Every row belongs to one group in each of 3 separate groupings. Each group adds its own fixed numbers to the row, and there is some noise. The rows also spread widely along 4 directions, which tell nothing about the answers.
(in the rows, 128 means zero)
Known rows, each followed by its group in each grouping:
[128 133  84 126 123  73 159 161 146  99 126  94 123 107 158 151  52 135
 135 124 134 141 153]  j_820 j_137 R
[190 106 116  73 122 163  10 158  90 138  84  91 117 155 157 114  83 141
   4  97 125  70 172]  j_592 j_797 X
[178 119 154 122 132 172  87 125 164 160 109 114  98 144 126 142 152  97
  84 136 108 118 127]  j_336 j_137 X
[120  90 110  97 137 123  93 158  87 112 159  92 133 135 177 140  85 140
  93 110 149 110 129]  j_588 j_950 J
[116  96 120 105 134 114 105 140 128 127 134 128 124 132 142 120 106 157
 136 125 121 156 102]  j_482 j_797 J
[150 136 110 126 160 143 153 121 168 117 127 155 142 131  83 116 175 134
 144 126 141 175 124]  j_302 j_950 R
[121 131 125 116 147 134 164 124 202 160 129 176 138 134  80 126 181 113
 162 141 108 187 117]  j_336 j_137 R
[ 87 122 150  83 126 146 178 145 188 146 124 164 157 125  86 118 146 102
 159 116  92 178  85]  j_588 j_137 R
[130  98 106 103 143 126  89 144  96 131 132 105 126 120 140 132 119 133
 112  86 151 131 128]  j_592 j_950 J
[144 116 130 119 133 138 103 129 123 121 137 104 114 133 159 141 118 130
 144 113 127 155 105]  j_482 j_950 J
[161 118 104  78 122 177  86 154 129 109 109 116 137 133 172 131 123 136
  97  82 136 134 163]  j_820 j_950 R
[161 142 163 162 145 146 139 118 180 126 114 135 119 139 108 149 143  90
 116 169 123 139  97]  j_302 j_137 X
[152 153 156 144 117 157 122 113 160 146 123 118 136 147 136 136 139 131
 134 152 111 174 127]  j_482 j_950 R
[127 140 113 103 150 119 158 135 190 159 128 173 133 134  83 126 171 122
 148 115 116 176 121]  j_336 j_137 R
[168 119 135 187 158 106 166 150 203 107 138 147 117 125 110 155 169  99
 126 168 120 137 100]  j_820 j_137 X
[170 110 130  68 146 180  86 147 166 166  99 154 122 137 111 126 179 107
  92  84 117 124 114]  j_336 j_137 X
[140  82 117 174 190 111 156 122 208 126 179 153 116 151  91 159 209 129
 140 189 142 148  93]  j_336 j_137 J
[186 125 110  70 141 150  42 169 101 140 105  94  90 142 173 144  74 135
  45  87 126  88 163]  j_336 j_137 X
[156 137 154 130 137 158  92 121 167 131 129 134 135 165 123 146 142 129
 109 134 108 153 142]  j_482 j_137 R
[157  72  84  82 162 136  62 167 122 128 136 126 107 161 145 146 124 149
  87  86 152  93 129]  j_336 j_137 J

New rows. What belongs after each?
[121  90 126 116 136 125 106 144 136 112 165 100 120 149 165 148  74 136
 108 146 139 116 120]  j_588 j_137 J
[132  80 129 161 174 124 118 107 155 140 152 138 141 154  99 133 170 120
 100 188 135 142 105]  j_592 j_797 J
[149 134 147 151 120 130 135 144 161 127 117 108 119 125 161 173 101  78
 121 150 113 130 122]  j_820 j_137 X
[121 114 103 109 139 135 105 124 112 142 132 107 108 126 169 137 119 131
 127 114 138 152 120]  j_336 j_950 J
[171 138 122 113 143 126 143 165 156 113 103 148 128 116  92 127 129 118
 114 130 136 130 106]  j_302 j_137 X
[120 158 104 118 140  77 194 138 164  80 130 120 134 114 111 123  68 139
 153 142 145 175 133]  j_302 j_137 R
[ 74 133 181 133 124 134 176 104 187 159 139 154 139 131 118 145 158  79
 212 149  81 203  50]  j_482 j_137 J
[138 131 111 177 146 149 100 105 164 112 123 106 131 141 137 143 118 121
  99 172 119 131 171]  j_820 j_797 R
[167 128 124 150 162 188  91  93 176 155 138 122 118 160 122 147 194 131
  98 142 123 142 160]  j_336 j_950 R
[202  93  83  67 155 159  20 181  88 134  99 111  97 150 152 118 101 172
  16  71 144  63 170]  j_336 j_797 X
[159  90 115 118 171 113  78 160 124 115 154 119 114 164 136 150 132 132
  82 124 168 103 149]  j_592 j_137 J
[122  91  76 122 166  84 171 144 148 123 156 152 133 114 107 128 172 148
 162 110 139 179  86]  j_336 j_950 J
[149 129 159 144 122 160 136 134 141 142 126 103 122 125 148 132 120  99
 111 149 125 146 109]  j_588 j_950 X
[154 121  85  62 147 138  74 172 120 130 119 125 127 153 131 132 109 157
  77  81 132 116 162]  j_336 j_137 R
[161 121  87 135 141  90 103 152 144 116 117 108  92 123 137 125  95 156
  77 144 131 115 147]  j_336 j_797 X
[ 85  97 115 120 140 110 188 139 177 135 144 166 157  98 116 141 171  70
 200 118 114 173  46]  j_820 j_137 J
[154 148 120 123 147 119 189 158 165 116 113 146 131 104  95 111 138 113
 155 120 131 174  76]  j_302 j_950 X
[159 145 110 118 143 148 118 130 131 119 124 105 128 141 132 132 117 132
 116 134 143 157 162]  j_302 j_950 R
[116 147 156 117 121 115 193 143 152 134 114  99 121  83 141 119 100  98
 144 134 103 179  69]  j_588 j_950 X
[126 156  95 117 150  91 163 153 180 140 125 141 129 126  88 136 130 136
 148 134 112 170 131]  j_336 j_137 R
[140 123 106  96 149 111 118 177 143 138 117 147 147 136  89 123 130 127
 103  96 129 144 146]  j_592 j_137 R
[130 145 124 158 121 119 127 120 159 107 125  93 130 119 168 160  67 118
 120 158 118 129 162]  j_820 j_137 R
[131 103 122 122 159 118 134 125 164 137 157 133 113 143 137 149 142 122
 136 142 131 140 113]  j_336 j_137 J
[142 139 149 157 136 137 144 116 162 116 102 135 112 129 112 125 124 116
 114 180 112 141  96]  j_302 j_797 X
[121 101  84  93 125 138 138 149 112 112 138 130 131 107 167 139 119 111
 161  78 143 160  89]  j_820 j_950 J
[109 125 169 116  99 145 105 112 141 152 125 101 131 136 175 146  86  91
 168 130  92 160 103]  j_482 j_137 J
[124 123 112 141 143 131 143 112 181 109 119 141 133 130 117 133 147 118
 140 151 103 147 123]  j_820 j_797 R
[129 146 153 126 124 142 103 111 149 137 106  99 120 140 135 129  94 138
 120 152  93 163 156]  j_482 j_797 R
[132 147 139 113 132 181 107  95 150 172 101 115 142 136 111 120 164  91
 115 126 120 165 130]  j_592 j_950 R
[167 119 100 167 148  89 132 148 143  93 121  99 107 106 156 138  96 135
  85 165 126 111 137]  j_820 j_797 X
[159 111 125 125 133 180  87 127 175 122 123 139 132 155 129 151 151 113
  92 120 124 121 151]  j_820 j_137 R
[182 123 130 121 131 164  75 132 125 154 108  99  98 128 154 144 126 116
  78 113 122 125 138]  j_336 j_950 X
[124 101 106 152 178  69 147 151 150 118 156 118 116 130 126 148 106 123
 123 149 151 131 115]  j_592 j_137 J
[117 112 137  93 139 146 157 123 153 129 133 153 142 133 118 128 147  92
 169 124 121 164  70]  j_302 j_137 J
[146 139  96 144 124 112 165 140 138  97 126 100 130 112 150 142 104 138
 133 137 150 160 144]  j_820 j_950 R
[117 103  91 151 142 103 135 129 141  92 153 111 134 108 161 136 106 128
 128 151 124 124 111]  j_820 j_797 J
[129 144 115 125 120 106 117 139 136  92 130  84 118 130 174 158  56 125
 116 129 129 125 174]  j_820 j_137 R
